All groups share one centre, and each spreads out both ways along 12 directions, with some noise.
In the rows, 100 means zero.
Some rows, each with its group after it:
[105 141 73 93 77 137 103 122 101 117 110 50 99 82 86 83 121 64 69 81 91 132 135 103 105]
z_687
[104 127 132 109 67 93 85 92 48 95 120 96 125 111 82 97 98 122 146 109 106 121 97 115 96]
z_687
[93 86 87 106 143 73 127 105 115 70 107 97 127 81 105 112 112 110 97 110 74 100 70 97 104]
z_995
[76 99 120 123 74 67 120 81 93 115 72 99 75 136 114 33 59 93 103 139 119 75 114 84 67]
z_762
[116 90 69 146 150 63 101 105 60 85 77 61 84 145 116 72 66 102 49 100 106 63 96 94 105]
z_995
[128 103 132 116 110 98 62 115 97 88 94 93 91 86 101 132 137 179 133 121 52 136 75 93 80]
z_713
[111 96 88 118 132 127 65 118 150 98 60 75 69 75 89 123 126 142 67 91 39 121 128 99 87]
z_762
[97 81 32 93 91 96 131 57 110 78 107 52 54 79 76 107 94 123 96 51 39 89 120 93 57]
z_713
[124 92 110 22 102 128 126 135 107 71 101 100 121 111 112 109 70 79 96 88 91 109 82 105 131]
z_687
[96 114 75 86 64 40 191 69 43 74 84 55 69 102 82 47 115 134 121 109 90 115 74 52 66]
z_713
[109 99 69 34 128 114 125 105 124 109 100 134 114 69 96 124 136 62 106 89 147 87 71 88 129]
z_687
[133 136 77 88 121 95 107 159 102 80 56 70 69 92 120 77 115 121 80 116 48 120 97 56 73]
z_995
[126 95 85 132 143 56 65 102 60 94 113 50 87 92 105 102 128 124 100 103 117 78 74 114 135]
z_995
[112 79 139 45 108 104 118 125 102 58 107 101 119 138 101 68 88 99 113 131 101 120 74 97 136]
z_762
[79 132 94 145 88 77 119 81 68 111 59 85 121 90 83 108 78 116 78 87 101 96 121 119 100]
z_762
[109 85 149 97 94 121 113 122 79 117 110 97 128 122 113 118 96 90 62 98 127 143 75 107 148]
z_713
[91 115 87 68 109 88 127 117 121 88 127 77 130 65 102 76 126 58 108 115 107 104 89 110 129]
z_687
[83 112 103 107 110 100 106 69 77 72 92 114 158 133 60 93 68 117 121 109 108 89 112 134 102]
z_713
[125 129 174 87 85 125 36 137 95 119 77 135 116 81 110 142 105 131 136 108 93 140 101 111 110]
z_713
[124 100 100 42 76 100 146 84 56 113 144 88 120 121 117 102 79 79 140 105 151 80 44 106 101]
z_762
[106 139 78 88 104 86 100 102 102 92 86 77 110 79 94 84 109 118 140 127 94 73 95 114 79]
z_762
[87 122 122 103 101 99 142 114 106 108 57 64 133 103 92 70 103 108 70 134 106 128 97 110 116]
z_713
[96 66 107 90 108 88 96 45 88 128 102 146 95 89 81 143 127 116 127 85 168 74 70 104 126]
z_687
[105 109 166 74 58 109 104 133 116 119 21 88 77 80 119 112 70 131 73 97 71 135 118 100 119]
z_713
[111 116 72 116 116 107 114 120 96 127 121 76 92 116 125 69 112 59 76 118 117 102 88 75 71]
z_762
[89 72 118 106 108 117 83 100 154 97 106 31 109 67 84 106 131 126 70 108 79 110 107 159 162]
z_687
[92 125 81 50 84 95 150 103 121 83 79 133 96 78 100 86 94 93 139 105 66 112 104 54 42]
z_995
[90 76 121 23 69 67 121 99 110 80 107 87 88 36 100 105 108 81 126 68 105 102 95 112 171]
z_762
[74 108 144 109 69 113 86 132 146 134 130 148 129 42 140 140 109 54 103 100 92 123 102 108 110]
z_995
[95 94 99 65 83 104 115 95 115 109 90 134 82 69 97 119 110 83 105 71 102 115 105 73 99]
z_995
[123 112 40 55 134 141 102 110 159 105 112 50 95 69 98 99 129 89 108 106 75 84 96 112 77]
z_713
[83 81 126 46 76 86 139 76 102 69 60 99 94 68 54 106 119 137 108 74 87 138 106 97 145]
z_995
[67 109 124 94 63 49 127 84 68 84 90 92 103 67 73 75 111 91 107 83 112 128 118 96 146]
z_713
[66 49 112 106 83 82 137 49 113 110 106 84 75 109 96 82 76 90 82 85 106 97 110 100 103]
z_762
[110 85 75 64 120 98 126 97 131 111 78 71 65 72 95 91 146 110 88 106 111 99 79 80 112]
z_687
[113 121 87 106 118 86 86 154 139 96 113 58 93 58 149 90 102 84 99 123 46 88 96 103 84]
z_995
[131 59 93 58 127 96 128 90 93 93 124 55 72 103 96 94 153 123 104 105 113 125 46 74 117]
z_687
[63 145 105 95 75 59 168 103 84 97 97 84 149 100 96 24 103 64 114 163 144 87 87 108 112]
z_687
[124 132 80 53 96 147 93 134 121 129 80 112 93 86 107 109 119 69 87 97 129 95 102 96 111]
z_687
[111 131 119 85 118 75 116 137 54 48 58 142 154 117 99 114 63 120 108 101 82 114 86 92 117]
z_762
[88 115 63 140 98 115 99 107 106 125 114 90 96 75 113 122 91 58 56 57 75 103 134 100 79]
z_995
[118 87 100 45 128 108 129 124 122 62 97 84 130 139 123 75 51 93 106 139 96 58 68 125 114]
z_762
[86 97 121 92 109 72 141 87 64 70 81 126 141 123 85 94 78 108 106 105 114 113 83 93 117]
z_687
[90 85 112 113 124 124 85 115 160 118 67 74 105 76 105 117 100 103 48 97 77 103 123 132 129]
z_713
[131 106 87 8 87 126 155 120 98 81 96 66 102 111 96 80 97 96 109 106 100 112 69 92 109]
z_687
[63 82 105 171 85 56 115 38 44 115 125 96 105 122 83 86 83 92 92 81 128 102 113 100 92]
z_687
[116 74 121 98 117 103 94 91 103 117 90 96 113 95 113 151 98 137 97 102 121 77 60 134 131]
z_762
[69 94 121 92 100 18 111 88 103 92 97 77 79 33 90 51 158 86 125 115 123 112 97 82 152]
z_995
[90 78 126 102 120 111 131 127 102 63 98 76 125 141 89 61 95 85 43 112 80 159 104 89 136]
z_762
[95 48 98 109 140 78 155 79 134 78 67 73 99 118 116 105 72 158 80 127 59 73 57 104 80]
z_713
[81 110 54 140 153 78 89 88 118 107 117 115 121 91 106 86 107 64 101 115 121 54 104 105 82]
z_762
[102 69 94 91 132 72 90 119 125 73 71 106 68 120 122 65 83 93 77 122 112 48 99 97 134]
z_713
[67 70 67 86 90 103 99 40 120 109 154 108 92 103 75 71 98 47 130 87 136 68 124 110 91]
z_762
[124 109 92 82 108 83 92 113 61 101 138 52 95 81 94 84 150 83 109 94 131 121 78 95 142]
z_995
[88 101 117 72 67 120 118 69 80 113 137 134 137 100 76 126 99 79 132 79 134 119 92 113 111]
z_995
[80 114 122 94 91 63 124 113 101 110 76 87 100 67 106 68 119 79 88 117 120 117 101 88 132]
z_713
[148 110 80 93 130 157 88 125 103 114 116 73 108 134 102 112 129 118 89 122 102 111 68 102 83]
z_713
[82 142 104 119 79 133 87 103 128 131 119 142 135 67 98 126 123 84 129 110 90 123 114 100 52]
z_995
[88 57 79 126 175 88 109 95 132 73 99 83 115 99 97 109 105 99 53 85 66 107 96 99 116]
z_687
[86 88 112 104 106 106 87 95 140 120 67 137 85 96 114 104 84 98 91 108 106 79 117 97 88]
z_995

New rows. What belongs after each?
[82 65 135 143 146 85 85 110 136 88 45 69 107 116 96 78 100 135 34 131 98 97 109 131 163]
z_995
[123 100 80 65 139 131 129 99 115 91 136 59 150 106 85 104 131 111 120 132 102 111 53 122 101]
z_713
[89 110 136 75 83 102 129 99 72 96 81 116 143 102 70 106 110 102 94 100 143 130 89 114 160]
z_687
[117 65 99 50 61 129 105 88 102 125 135 66 59 100 112 112 89 77 96 66 120 89 92 113 122]
z_687
[101 63 105 98 148 114 130 106 140 110 131 84 141 96 130 126 96 81 78 110 89 107 57 114 104]
z_713
[78 79 113 102 113 74 146 81 76 74 126 66 141 104 71 82 120 97 86 101 114 137 79 111 150]
z_687
[92 132 55 98 116 112 119 60 107 123 73 83 119 104 59 76 124 106 109 126 150 63 104 122 89]
z_713
[84 117 89 108 76 111 101 78 116 118 110 59 86 130 83 17 103 79 115 148 121 86 129 107 67]
z_762
[68 85 97 75 135 45 102 105 147 51 92 119 114 75 109 56 85 70 128 129 96 50 106 111 130]
z_762
[58 76 139 120 101 51 117 68 81 90 56 143 125 126 90 81 56 95 84 111 157 62 107 121 153]
z_713
[92 54 96 113 121 99 85 101 143 103 95 95 72 82 122 125 87 92 59 73 76 84 111 108 119]
z_713
[81 128 63 127 102 88 160 52 82 142 117 57 125 67 68 92 163 101 107 112 132 126 75 91 70]
z_713
[101 126 57 136 125 92 109 123 99 118 91 78 95 56 111 120 122 73 48 63 78 118 115 81 94]
z_762
[98 90 75 78 99 102 118 85 105 96 81 101 77 89 88 110 92 99 89 66 89 97 113 86 95]
z_995
[131 73 36 74 151 116 112 86 91 89 87 63 67 140 86 90 94 95 59 73 116 72 94 86 106]
z_995
[88 89 93 75 76 90 112 49 67 107 102 89 87 93 58 92 107 92 110 63 140 105 117 106 130]
z_995
[82 79 139 58 68 74 87 66 84 81 90 137 105 56 66 142 102 120 139 56 116 107 111 122 163]
z_762
[90 136 70 83 95 84 122 96 111 77 121 72 128 79 94 66 93 86 148 126 76 79 101 115 67]
z_687
[134 115 100 114 107 112 91 103 68 131 64 111 106 102 117 170 82 147 90 83 108 84 72 111 88]
z_762
[85 120 114 107 52 54 111 50 58 92 75 91 81 89 72 83 88 158 164 105 86 96 110 96 59]
z_687
[78 102 140 63 87 76 87 67 67 68 85 167 152 121 70 101 46 97 161 100 146 66 111 135 142]
z_713
[129 121 55 28 134 144 111 143 149 95 91 103 107 80 113 107 111 66 97 103 92 82 91 93 95]
z_687
[123 41 78 76 122 85 123 121 118 68 96 74 39 128 138 81 83 106 57 97 81 67 72 73 115]
z_713
[74 83 130 96 79 100 119 84 113 91 115 103 141 92 100 119 62 97 107 91 86 99 103 142 120]
z_995
[93 100 102 81 69 132 67 84 128 90 74 84 56 76 52 98 121 133 108 66 54 139 160 99 94]
z_762
[101 92 92 126 123 88 107 106 114 111 109 60 89 74 101 97 159 114 75 114 97 120 81 91 113]
z_713
[78 154 88 145 81 74 83 78 70 123 63 111 92 82 68 73 124 109 112 107 126 101 141 90 79]
z_713
[97 116 112 121 92 124 69 93 81 112 100 122 127 111 85 123 78 94 97 77 106 114 128 117 99]
z_713
[110 128 103 99 95 52 82 84 52 99 108 72 89 77 80 70 144 119 155 119 130 101 87 95 108]
z_995
[62 111 120 89 47 102 101 36 84 123 132 99 130 80 44 88 119 84 150 92 150 118 124 135 119]
z_995
[79 129 103 103 108 86 92 100 99 108 78 185 144 97 111 113 69 69 123 111 141 55 104 107 96]
z_687
[115 88 163 104 88 86 86 118 98 101 62 108 82 86 120 131 102 165 112 111 66 132 78 87 100]
z_713
[101 98 53 108 111 98 150 66 46 85 163 83 134 139 74 86 110 80 106 90 125 110 71 92 82]
z_713
[61 145 98 68 70 76 74 76 114 109 92 124 117 16 70 96 104 54 160 69 112 93 160 120 112]
z_713
[96 80 96 93 112 114 92 79 119 93 111 121 94 162 100 48 67 85 126 139 119 63 107 95 62]
z_762
[79 57 139 111 82 118 79 71 141 124 104 65 67 105 75 70 129 112 83 116 115 118 123 119 131]
z_762
[84 71 88 103 107 103 98 107 141 105 93 96 77 76 128 115 61 62 55 57 65 89 133 103 104]
z_713
[90 59 102 103 101 132 102 64 121 110 91 62 104 100 66 131 103 126 56 67 102 106 114 146 147]
z_687
[94 117 52 74 113 85 120 107 120 71 112 78 91 62 89 74 118 72 115 86 58 112 120 73 74]
z_762
[48 102 106 92 84 34 114 67 97 54 93 108 116 54 69 76 74 84 135 76 77 93 143 113 121]
z_713
[109 118 77 125 146 146 52 120 142 127 78 101 113 115 102 99 101 85 66 120 114 72 125 126 95]
z_713
[110 135 82 36 74 92 134 107 93 99 84 90 86 66 90 77 128 95 138 105 110 109 92 76 90]
z_687
[116 104 27 105 136 75 73 111 106 63 139 78 57 93 98 58 142 82 119 101 80 69 107 73 76]
z_713
[143 86 111 55 119 161 60 115 122 109 109 119 117 121 104 150 101 123 119 111 119 78 67 135 118]
z_687
[100 126 69 57 96 90 99 89 84 78 122 140 112 107 89 73 83 59 162 102 118 71 109 86 71]
z_762
[82 94 122 101 98 75 143 59 85 116 74 126 130 107 101 112 69 118 122 113 126 85 75 104 82]
z_713
[105 110 71 126 95 96 109 87 104 138 62 64 70 53 111 148 93 125 66 61 78 84 106 110 82]
z_762
[95 78 59 88 125 84 136 72 113 94 114 65 92 89 86 86 133 101 95 106 118 78 75 103 112]
z_713
[118 69 94 140 107 73 88 124 82 102 120 94 36 103 140 104 121 102 66 84 78 114 85 49 87]
z_713
[128 106 64 122 135 79 65 79 75 102 107 76 83 115 106 99 90 123 131 110 110 44 87 112 66]
z_995
[54 76 78 93 96 70 136 45 135 91 49 136 73 70 77 102 77 106 100 66 81 78 138 81 76]
z_995
[120 100 76 73 112 109 84 117 117 129 125 126 79 96 142 103 97 48 110 101 135 61 84 84 86]
z_687
[131 134 68 101 105 150 71 118 100 134 114 70 87 86 92 115 145 95 91 89 102 124 106 96 82]
z_762
[100 135 90 106 73 63 80 103 78 103 134 104 81 76 127 76 84 69 160 102 86 83 113 79 48]
z_687
[140 112 76 80 123 86 86 107 75 86 92 63 79 150 123 55 55 112 135 138 106 40 83 103 62]
z_995
[95 108 107 100 96 103 96 101 97 106 99 77 103 82 79 94 133 97 91 96 110 126 109 107 130]
z_995
[84 112 68 68 122 34 159 93 94 41 101 63 112 92 85 22 117 96 136 143 93 81 77 85 102]
z_713
[101 107 120 77 106 98 139 117 127 97 59 64 115 86 109 89 95 125 91 128 72 118 84 102 99]
z_713
[130 104 64 122 151 114 105 129 77 93 152 58 139 128 120 104 107 73 70 105 104 98 63 111 109]
z_995
[96 89 90 124 123 112 145 71 87 96 118 75 146 129 84 114 93 124 87 106 89 118 73 114 79]
z_713
[128 114 93 42 51 133 123 83 62 123 90 117 80 131 96 108 72 96 122 79 139 88 91 87 82]
z_687
[64 101 82 145 90 35 97 35 48 115 117 97 90 57 65 101 126 88 117 58 141 92 120 102 117]
z_995
[76 112 82 145 86 67 96 86 78 134 97 146 81 73 118 115 92 57 86 62 117 91 126 71 75]
z_995
[106 122 137 34 63 112 125 104 62 83 111 89 144 99 70 94 99 91 132 93 125 139 90 118 147]
z_713
